There are 4 ways to turn a row about zero (a turn may also mirror it). The second row of each pair is the first, turned, with some noise. The first 36 pairs use one turn. New pairs use 3 turns, one after the other, and a turn may come again.
(in the rows, 128 means zero)
Known pairs, each followed by its turns in order:
[117 112 144  99 192 167 103 186]
[215 156 124 129 161  99 123 161] | kipad

[202 125 132  93 201 119 116 107]
[116 107 182 173 120 200 155  87] | mukog

[132 144 188 126 140 113 114  90]
[ 97  82 131 137  97 136 155  93] | fasov

[109 155 141 160 113  95 191 160]
[175 146  99  99 172 148 112 177] | mukog

[111 120 175  98 119 207 128 114]
[ 66 131 166 152 171  86 132  97] | fasov

[157  75 129 144 104 138 153  89]
[154 123 168 112 107  72 115  99] | fasov

[100 126 148 181 121 145 128 110]
[ 85 138 157  97  98 135 112 120] | fasov

[137 143 127  92 132  92 144 133]
[124 116 124 115 155 168 113 140] | kipad

[133 203 129 141 132 181 135 141]
[144  99  87 116  90 139 170 172] | katif

[135  81 145 171 115 123  84 155]
[136 132 106 151  88  97 167 168] | kipad

[111 124 123 142 146 159  49 135]
[ 86 166  96 159 128 149  86  96] | fasov

[179 154 129 129  77 140 109 113]
[121 162  98 117 139 117 175  86] | mukog

[167 100 197 114 105 110 132 115]
[ 82 130 195 133 143 150 151 127] | katif

[144  81 139 166 103 127 114 129]
[160 141 171 119 158 147 136 110] | katif

[143 126 105 138  97 101 163  49]
[119  86 124  71 137 135 188 139] | mukog

[193 156 133 106 143 113 167 144]
[166 147 137 136 148 192 157  95] | mukog

[145  52 134 109 173 126 141 157]
[108 178 150 123 150  76 153  79] | katif

[205 107 139 150 132 137 157 109]
[113 110 171  74 166 111 162 147] | katif

[133  67 109 141 122  74 144 116]
[ 97 105  73 123  97 129 106 158] | kipad

[107  96 101 144 170 119 130 136]
[118 107 136 139  93 148 104 163] | mukog

[162 148 193 105  90 136 149 125]
[ 81  91 166 128 121 165 169 141] | katif

[121 144 108  74 115 118 146 168]
[149 117  97 136 176 121 141 166] | fasov

[131 119 124 133 132 120  58 130]
[142 177 115 149 160 164 120 143] | katif

[130 116 129 161 153 123 105 151]
[104 147 125 152 116 141 113 151] | mukog

[138 148 138 128 130 141 126 149]
[120 128 115 122 115 144 149 134] | katif

[129  62 107 153 186 169 109  80]
[136 206 150 148  89 104 128  64] | fasov

[149 136 139 156 190 139  49 118]
[113 147 114 175 102 185 115  67] | fasov

[144 118  88 115  92  82 133 104]
[147 105 111 115 110 123 192 137] | mukog

[155  49 130 139 145 128 107 130]
[134 148  63 133 105  95 139 162] | kipad

[116 143 133 137 127 102  90 100]
[110 114  96 134  83 141 120 125] | fasov

[152 128  80 109 127 134 129 131]
[127 114  94 111 160 115 128 120] | katif

[ 77 167 124 120 107 112 127 118]
[146  95  98 127 154  91 115 137] | mukog

[156 119 207 135 145 145  91  49]
[149 183  74 128  84 164 181  67] | kipad

[100  78 134 135 100  87 118  93]
[104 122 102  97  65 149 124 147] | kipad

[ 85 125 112 143 144 148 122  96]
[143 121 138  95  99 101 109  92] | kipad

[127  91 106 121 125 124 111 137]
[122 126 113 106 120 107 129 161] | kipad

New pairs, each followed by its turns in order:
[139 125 107  49 141 147 138 107]
[150 125 145 189 140 131 170  97] | kipad kipad fasov

[131 134 119 195 122 117 112  87]
[159 159 140 110 158  90 137 173] | katif fasov katif

[111 180 152  49 134 139 134 207]
[165 179 167  94  68  83 172 174] | mukog kipad fasov

[ 93 128 153 127 130 128 129 134]
[125 139 104 123 123 130 149 156] | fasov mukog kipad

[108 120 102 135 120 146 115 170]
[131 116 130 118 124  98 166 156] | mukog fasov kipad

[ 81 115 126 148 111  69 128 207]
[174 170 143  52 140 171 152  86] | mukog kipad fasov

[162 140 147 121 163 137 127 131]
[154 126 134 132 163 126  93 146] | katif fasov kipad

[133 184  86 186 121 207 125 149]
[100  29 139 133 139 146 174 146] | katif mukog katif

[160 160 121 121 158  93 162 199]
[109  98 185 144  99 177 155  82] | fasov fasov fasov

[137 104 135  92  79 141 134 129]
[131 180 132 112 128 139 106 157] | fasov mukog mukog

[146 125 118 108  95 167 130 125]
[140 136 102 119 152 154  92 123] | katif kipad katif

[103 141 114 129 128 148 106 148]
[139 118 133 116 152 101 105 128] | kipad katif mukog

[115 160  96 114 138 105 164 146]
[ 71 118 125 147 108 150 128 128] | katif katif mukog

[111  91 120 131 152  99 177 135]
[113 159  95  91 127  95 146 137] | fasov katif fasov

[155 145  97 108 137 114 146 128]
[135 111 115 126 110 160 128 153] | kipad katif fasov

[182 126 146 160 125 112 136 197]
[158 130 207 130 160  92 143 151] | kipad mukog kipad

[136 112 143 127 133 121 125 151]
[124 132 124 148 115 120 125 110] | mukog kipad kipad

[ 98  67 120  98  49  96  57 116]
[127 135 140 252 162 161 135 158] | mukog katif katif

[126 207 108  67 184 183 185 124]
[ 47 122  33 105 167 145 143  78] | katif fasov katif

[128 115 120  93 161 136 112  59]
[ 80 145 122  80 110  92 100 112] | fasov kipad fasov

[125 145  94 134 102 143 125 145]
[130 167 105 147 118 131 142 142] | mukog fasov mukog

[ 49 125 189 157 115 118 130 123]
[206 144 147 136 177 125 109  99] | mukog kipad fasov

[138 112 129 130 190 141 122 131]
[123 145 179 113 142  98 116 137] | kipad mukog fasov

[131 109 146 123 106 173 159 120]
[118 149 150 148 138 154 100 163] | fasov mukog mukog

[126 126 113  49 139 121 126 135]
[ 94  92 169 114 108 102  99 109] | mukog kipad kipad

[130 150 182 105 148 111 134 128]
[146 152 160 125 108 160 151 163] | kipad fasov katif

[163  90 140 107 144 204  96 136]
[151 145 184 104 198 119 101 113] | kipad fasov fasov

[134 137 207 131 134 127 127 113]
[ 79 144 144 154 116 128  80 143] | mukog mukog mukog

[118 202 157 133 159 135 104  92]
[183  99  79 155 101  83 118 136] | mukog kipad fasov

[109 113 137 136 150 119  74 121]
[105 150 137 148  83 145 139 143] | fasov katif mukog

[153 132 123 136 130 128 125 127]
[125 127 140 116 141 130 124 108] | mukog katif katif

[ 82 149 138 124 128 137 145  68]
[127 142 101 197 122 100 116 108] | katif fasov fasov

[202 101 114 111 127  94 137 115]
[149 102 125  69 146  79 145 111] | mukog katif fasov

[122  71 116 123 129 129 156 119]
[ 77 154 123 123 114 124 108 126] | katif fasov kipad

[136  79 126 145 134 136 140 150]
[137 136 157  85 111 120 115 121] | fasov fasov fasov

[193 150  88 126 126 176  49 114]
[ 67  88  92 106 145 109  46 108] | katif katif katif

[140 137 178 114 114 109 151  91]
[101 160 102 146 118 105 174 139] | katif fasov fasov

[104 134  99 113 135 145 108 107]
[136 132 129 103 173 131 138 128] | katif katif kipad

[171 121  49 170 207 124 155 122]
[119  35  94  80 169 158 107 136] | kipad fasov katif

[114 172 160 191 127 137 145 139]
[131 103 178 153 146  81 119  84] | mukog fasov kipad

